The rows come from 5 hidden closed curves, with some noise, and rows from the same curve form a group. Each curve winds through 6 dimensions. The rows are also pushed far along 4 directions, which tell nothing about the answers.
(in the rows, 128 means zero)
Some rows, each with its group after it:
[145 115 116  99 134 167  79  80 145 116  77  76  85 146 125 166 150  85
  74 175 146] | J_341
[122 151 136 104 163 113 111  98  82 133 129 105  93 120 132 143 139 132
 139 129 110] | J_341
[108 122 127 147 128 124 141 130 118 145 121 141 127 114 164 123 140 154
 159 134 131] | J_93
[137 146 189 152 161 106 120 151  51 102 197 108 136 116  97  87 173 144
 170  50 101] | J_93
[134 141  88 133 160  94 157 146 110 118 118 149 118  98 148 106 121 173
 174 142  88] | J_344
[119 161 154 134 147 111 114 125  95 137 130 113 115 111 146 142 107 124
 150 121 106] | J_344
[129 156  93 132 186  84 143 134 127 126 151  72 113 126 117 109  57 109
 194 126  87] | J_819
[146 138  99 125 146 138 116  99 121 116  61 130 119  98 183 173 144 135
 110 226 101] | J_344
[156 111 135 126 191 131 113 127 150 125 144  68 118 143 104  93 103 103
 149 108 118] | J_318
[132  96  37 121  51 143 153 148 221 107 127 122 133 177  64 135  58  85
  68 139 180] | J_341
[121 150 141 141 135 136 113 136  98 109 105 114 135 113 149 134 125 114
 132 113 108] | J_341
[151 101 148 144  99 162 124 115 114 129 153 146 141 127 130 130 155 129
  78 121 154] | J_318
[138 137 143 141 104 138 128 143 143 125 121 109 128 125 122 139 126 130
 118 148 129] | J_93
[124 114 142 143  69 164 109 116 113 110  59 182 146 111 188 164 194 125
  84 151 135] | J_318
[142  86 109 117  64 153 139 102 187 136 103 173 136 154 133 153 140 108
  61 147 164] | J_93
[129 119 128 145 108 133 124 155 142 112 140  98 134 148 101 131 112 109
 111 106 146] | J_93
[136 130 146 152 104 125 112 139  65  93 150 113 112 124 116 122 183 143
 121  74 123] | J_341
[131 106 126 156  91 134 138 127 140 128 125 161 147 124 148 127 153 124
 130 137 134] | J_819
[122 155 141 149 153 105 134 158 106 129 154  88 122 115 114 113  97 136
 171 108 109] | J_93
[173  89 158 141 113 167 100 125 144 102  70 140 144 122 158 149 200 134
  69 154 133] | J_318
[110 102 134 104 102 163  94 108 175 135  85 113 112 160 125 145 140  86
  96 126 167] | J_318
[122 114 125 122  88 152 127 139 123 111 101 158 130 130 129 134 191 153
  87 142 148] | J_344
[113 101 167 145  81 158  94 124 142 133 127 101 119 160 129 148 159 101
  89  87 176] | J_819
[122 109  97 139 150 131 137 140 151 134 123 117 138 138 140 101  93 113
 152 111 129] | J_318
[139 116 172  86 192 153  75  65 128 143 141  69  97 153 107 123 144  73
 124 109 134] | J_93
[121 137  92 108  96 129 152 135 165 136 112 174 155 128 129 159  85 136
  84 171 131] | J_341
[137 147 107 135 164 117 136 121 113 120 110 132 130  96 156 114 115 127
 169 157  87] | J_344
[137 104 126 102  77 152 112  91 174 133 138 128 110 163  89 155 129  94
  68 146 174] | J_344
[135 148 157 151  77 109 145 169 115 112 190 122 142 138  79 127 117 141
 118  69 128] | J_819
[108 136  99 121 136 131 128 114 127 130  89 138 130 122 165 142 111 105
 138 145 119] | J_341
[146 125 130 107 177 144 112  97 141 132  84 143 154 115 165 141 130 108
 112 181  99] | J_93
[134 137 152 121 155 113 130 119 142 145 197  71 112 150  72  93  82  91
 168  87 125] | J_819
[121 134 105 151 175 104 158 125 125 142 146 138 141 109 149  92  99 129
 203 136  96] | J_819
[139 140 113 140  97 137 130 136 108  96 113 137 144 110 132 149 161 131
 102 162 114] | J_344
[113 114 104 119 112 142 149 151 190 147 123 145 166 146 118 132  65 108
 105 132 154] | J_819
[130 116 130 118  77 140 135 117 167 137 104 173 149 132 139 180 155 137
  71 190 148] | J_819
[125 126 107 104 197 103 161 118 144 161 201 104 128 149  86  75  65 113
 183 110 121] | J_341
[141 122 107 129  98 126 157 150 153 100  90 211 172 107 143 130 148 157
 101 155 107] | J_318
[150  99 199 138  40 176  78 107 157 123 131  78 101 165  94 178 191 104
  43 123 189] | J_819
[152 127 144 119 148 127 125  86 121 145 135 106 103 129 138 145 146 121
 123 146 114] | J_341
[122 152 150 100 152 127 117 104 119 149 127 112 120 124 132 149 110 118
 121 143 115] | J_341
[111 115  85 111 113 152 135 129 157 117 120 112 129 153 102 121 127 112
 111 150 160] | J_344
[115 141 103 143 109 138 141 155 133 111 103 121 148 120 138 132 114 122
 131 152 122] | J_344
[126 105 133 150  74 125 127 154 133 109 184 114 133 172  75 113 120  99
 108  27 157] | J_93
[130 101 107 122 148 145 122 114 163 134 101 127 142 138 147 114 111  92
 136 137 133] | J_819
[123 136  92  83 189 110 135  97 129 140 156 103  98 139  98  95  88 107
 172 129 118] | J_318
[141 114 101 144  66 115 152 128 117 111 120 217 143 112 145 153 167 166
  94 158 127] | J_344
[133 143 101 138 156 118 131 118  69 125 113 140 119  95 168 136 142 157
 144 159  99] | J_318
[111 113  32 144 121 101 185 156 167 129 131 162 141 129 129  96  61 131
 170 144 130] | J_344
[128 132 138 127 141 111 149 144 126 132 183 139 149 131  90  85  99 128
 150  76 126] | J_318
[108 145 133 145 152 111 132 130 108 149 127 107 113 116 158 123 114 137
 176 116 113] | J_93
[105 180 134 154 156  94 156 170  17  97 169 141 145  85 122 101 166 178
 181 103  76] | J_344
[146 101 178 108 125 168  71 100 137 125 169  36  88 184  53 128 161  82
  80  82 179] | J_341
[147 143 160 136 129 127 135 128 102 129 150 132 144 112 129 134 152 146
 110 134 107] | J_341
[131 128 175 122 110 153  95 126 135 131 138  86 121 150  98 149 143 115
  83 117 155] | J_93
[147 146 151 103 180 117 112 116 119 123 161  83 118 141  83 120 101 102
 126 108 108] | J_93
[129 150 118 103 183 109 120 104 110 121 106 129 127 113 146 134 122 108
 152 142  87] | J_819
[149  76 114  96 150 189  89  93 196 133  69 100 128 153 139 136 124  81
  71 168 164] | J_819
[134 135 175 132  97 155 101 147 129 114  92 126 142 127 136 156 157 131
  80 119 134] | J_318
[148 141  88 148 118 112 156 145 103 107 132 144 131 108 133 128 114 147
 126 145 100] | J_318

New rows. What belongs after each?
[136 115  82 123 103 128 157 140 155 112 124 155 137 137 103 106 130 132
 120 147 135] | J_344
[122 107  92 137 104 148 137 121 130 131 104 159 134 127 157 134 141 126
 116 141 146] | J_318
[141 101 130 105 144 141 120 120 169 131 126 123 129 149 108 113 127 115
 113 122 147] | J_318
[142 143 132 117 140 119 126 135 127 119 141  98 117 136 109 138 116 135
 110 134 116] | J_819
[104 159 199 125 152 119 122 142  43 132 146 142 127 105 137 106 191 174
 158  66 112] | J_344
[143 125 131 132 160 109 136 100 100 147 156 115 103 125 141 122 146 145
 152 132 112] | J_341
[123 149 158 160  92 108 127 143  87 113 152 127 117 120 129 154 156 144
 134 101 115] | J_819
[146 147 185 134 224 128 101  91  33 126 105 138 132  70 203 113 194 150
 169 145  66] | J_318
[ 96 119 111 135  60 147 153 174 165 118 163 132 150 169  66  99 105 108
 108  74 179] | J_344
[140 127 105 111 143 134 128 104 118 115 130 122 119 127 117 114 140 112
 138 152 120] | J_344
[121 124  81 169  76 120 171 150  92 119 137 202 158 103 163 129 135 164
 124 131 122] | J_318
[127 100 143 131 148 156  91 106 136 131 115  69 100 146 127 121 157 101
 142 129 154] | J_93
[161 113 125 130 140 152 118 124 150 126 137  92 125 142 111 130 111 111
  92 141 139] | J_318
[160  97 143 132 142 184  85  80 166 130  67  71 118 136 171 159 153  72
  96 182 141] | J_341
[137 126 111 149 114 129 136 134 121 100  96 157 140 108 160 125 148 129
 135 135 109] | J_318
[142 161  81 129 206  68 177 159  83 120 175 128 130 100 113  82  81 174
 195 127  62] | J_318
[136 109  73 138  63 110 183 153 134 118 209 167 132 153  64  98 102 145
 105  80 157] | J_318
[124 148 112 110 232 120 121 120 140 148 108  84 148 119 151 118  54  86
 172 153  86] | J_93
[134 124 209 124 105 121 105 152 112 110 178 104 118 161  62  99 170 128
 114  14 148] | J_318
[148 105 105 152  93 149 120 138 146  96  67 147 136 122 159 147 161 128
 101 153 126] | J_318
[104 133 154 125 145 135 117 133  95 129 135 114 128 126 127  93 149 115
 165  88 130] | J_344
[150 147 145  79 181 137  78  82 152 120 118  20  67 155  84 130 110  68
 129 134 121] | J_318
[138 163 161 134 206 121 129 117  31 132 144 144 142  70 176 120 152 168
 161 142  72] | J_318
[152  98 123 145 103 148 129 140 142 111 139 131 134 139 115 109 148 131
  99 108 147] | J_819
[102 149 160 122 121 139 120 137 105 131 150 110 143 131 103 126 123 109
 126 101 139] | J_344
[140 137 164 128 120 144 108 140 132 121 113 106 140 129 121 137 126 122
  97 117 126] | J_318
[111 128 110 140 106 136 141 151 155 133  90 139 142 125 149 131  95 126
 131 133 136] | J_344
[104 151 189 129 122 129 121 156  87 132 144 116 125 123 113 103 155 147
 143  60 128] | J_344
[140 125 149 133 106 161 102 128 137 129 127  90 125 142 118 146 111  99
  84 122 154] | J_318
[130 154 113 117 192  98 160 153 120 130 114 158 162  93 151 121 102 174
 151 170  74] | J_318
[142  84 132 126  69 167 100  88 198 136 114  73  83 179 102 141 142  80
  85 128 193] | J_93
[115 140 139 125 156 128 111 126 141 147 141  49  99 144 111 128  91 108
 148 119 138] | J_93
[132 112 133 112 100 160  89 122 176 109  67  92 107 154 127 161 147 103
  83 139 152] | J_318
[114 151  54 144 174  72 185 163 100 122 130 160 132  95 159  99  89 187
 199 148  77] | J_344
[139 111 168 145 168 151 100 105 112 139 130  75 122 132 147 112 158 100
 145 114 129] | J_341
[124 176  98 132 158  61 180 180  83  98 139 185 153  88 128  99 122 190
 186 112  51] | J_318
[154 105  89 148 121 141 142 127 144 112  75 165 149 107 176 151 152 148
 102 199 114] | J_819
[135 147 147 134 143 124 137 158 119 121 132 122 148 116 127 122 108 138
 131 111 105] | J_318
[134 139 111 145 104 116 146 136 134 125 106 174 145 100 161 139 105 131
 137 146 106] | J_344
[106 149 163 130 198 112 117  95  65 161 117 114 100 102 189 122 154 150
 194 125  92] | J_93
[128 133 114 117 110 129 119 130 156 119 104 122 135 140 122 162 106 106
  91 136 131] | J_819
[138 117 160  97 103 173  87  86 157 135  80 136 121 135 142 171 158  98
  63 178 154] | J_344
[144 156 139 154 166  81 170 146  73 134 194 118 131 102 123 112 113 165
 174 108  73] | J_341
[130 109 160 128  82 149 108 101 109 130  98 175 132 129 169 166 195 140
  73 115 138] | J_93
[132 134 183 157  67 149 105 154 120 117 140  92 115 141 104 150 157 125
  98  91 155] | J_93
[116 118 124 113 128 141 127 127 125 126 129 148 148 140 117 116 133 114
 116 112 146] | J_341
[107 142 125 117 111 130 132 119 105 131 120 159 126 121 138 132 138 128
 131 118 128] | J_318
[113 133 138 123 165 110 135 109 111 163 152 114 102 126 138 107 130 145
 179 122 129] | J_93
[139 116  92 142  67  95 157 139 134 109 188 146 106 150  76 117 107 131
 129  86 141] | J_344
[128 142 154 119 105 127 135 150 116 131 142 150 148 124 115 142 132 151
  90 116 130] | J_318
[126  98  97 154  51 165 138 128 126 126  91 188 152 122 173 160 158 139
  65 161 158] | J_318
[110 117  51 118  95 125 166 142 164 130 126 160 149 141 117 144  95 134
 103 181 147] | J_344
[130 106 157 132 114 170  94 106 111 143 119 115 118 136 154 146 162 116
  90 121 161] | J_318
[143 126 147 144 120 149  84  81 112 120  81 115 114 111 182 160 158  92
 120 159 121] | J_344
[106 134 121 114  89 139 145 158 158 132 138 138 145 143  95 126 100 137
  97 116 159] | J_344
[152 116 130  93 189 133 108 120 174 129 123  65 109 153  96 112 100 104
 128 135 124] | J_318
[151 130 113 129 154 128 125 131 130 117 129  93 115 126 122 124 122 130
 120 149 111] | J_819
[150 100 124 164  72 152 143 150 114  91 102 191 173 111 156 135 192 150
  83 139 133] | J_341
[110 147 104 103 150 107 140 109 106 135 151 133 109 129 112 113 112 124
 159 112 119] | J_318
[100 129 139  98 180 137  95 103 123 142 147  81 113 148 100 104  99  84
 152  96 143] | J_341
[149 106  85 119 179 136 125 104 146 122  85 126 122 118 157 119 132 118
 143 180 108] | J_318
[143 100  84 106 117 158 103 113 208 118  46  89 111 155 137 159 114  88
  87 186 149] | J_318
[125 129 116 123  86 123 135 148 144 119 143 106 107 151  89 138 113 138
 102 112 152] | J_344
[146 140 128 126 143 125 150 127 137 138 132 131 147 116 136 141 105 137
 115 164 106] | J_341
[132 117 128 130 113 124 141 122 143 132 149 145 134 137 117 108 123 118
 133 100 128] | J_93
[ 98 156 145 100 160 125 109 105  94 145 166  75  94 143  99 118 103  99
 156  82 136] | J_318
[121 139 127 129  97 116 125 128 117 132 147 134 118 133 118 150 121 131
 112 123 142] | J_344
[128 132 121 104 189 136 126 120 115 128 142 122 142 124 111 104 120 126
 140 143 111] | J_341
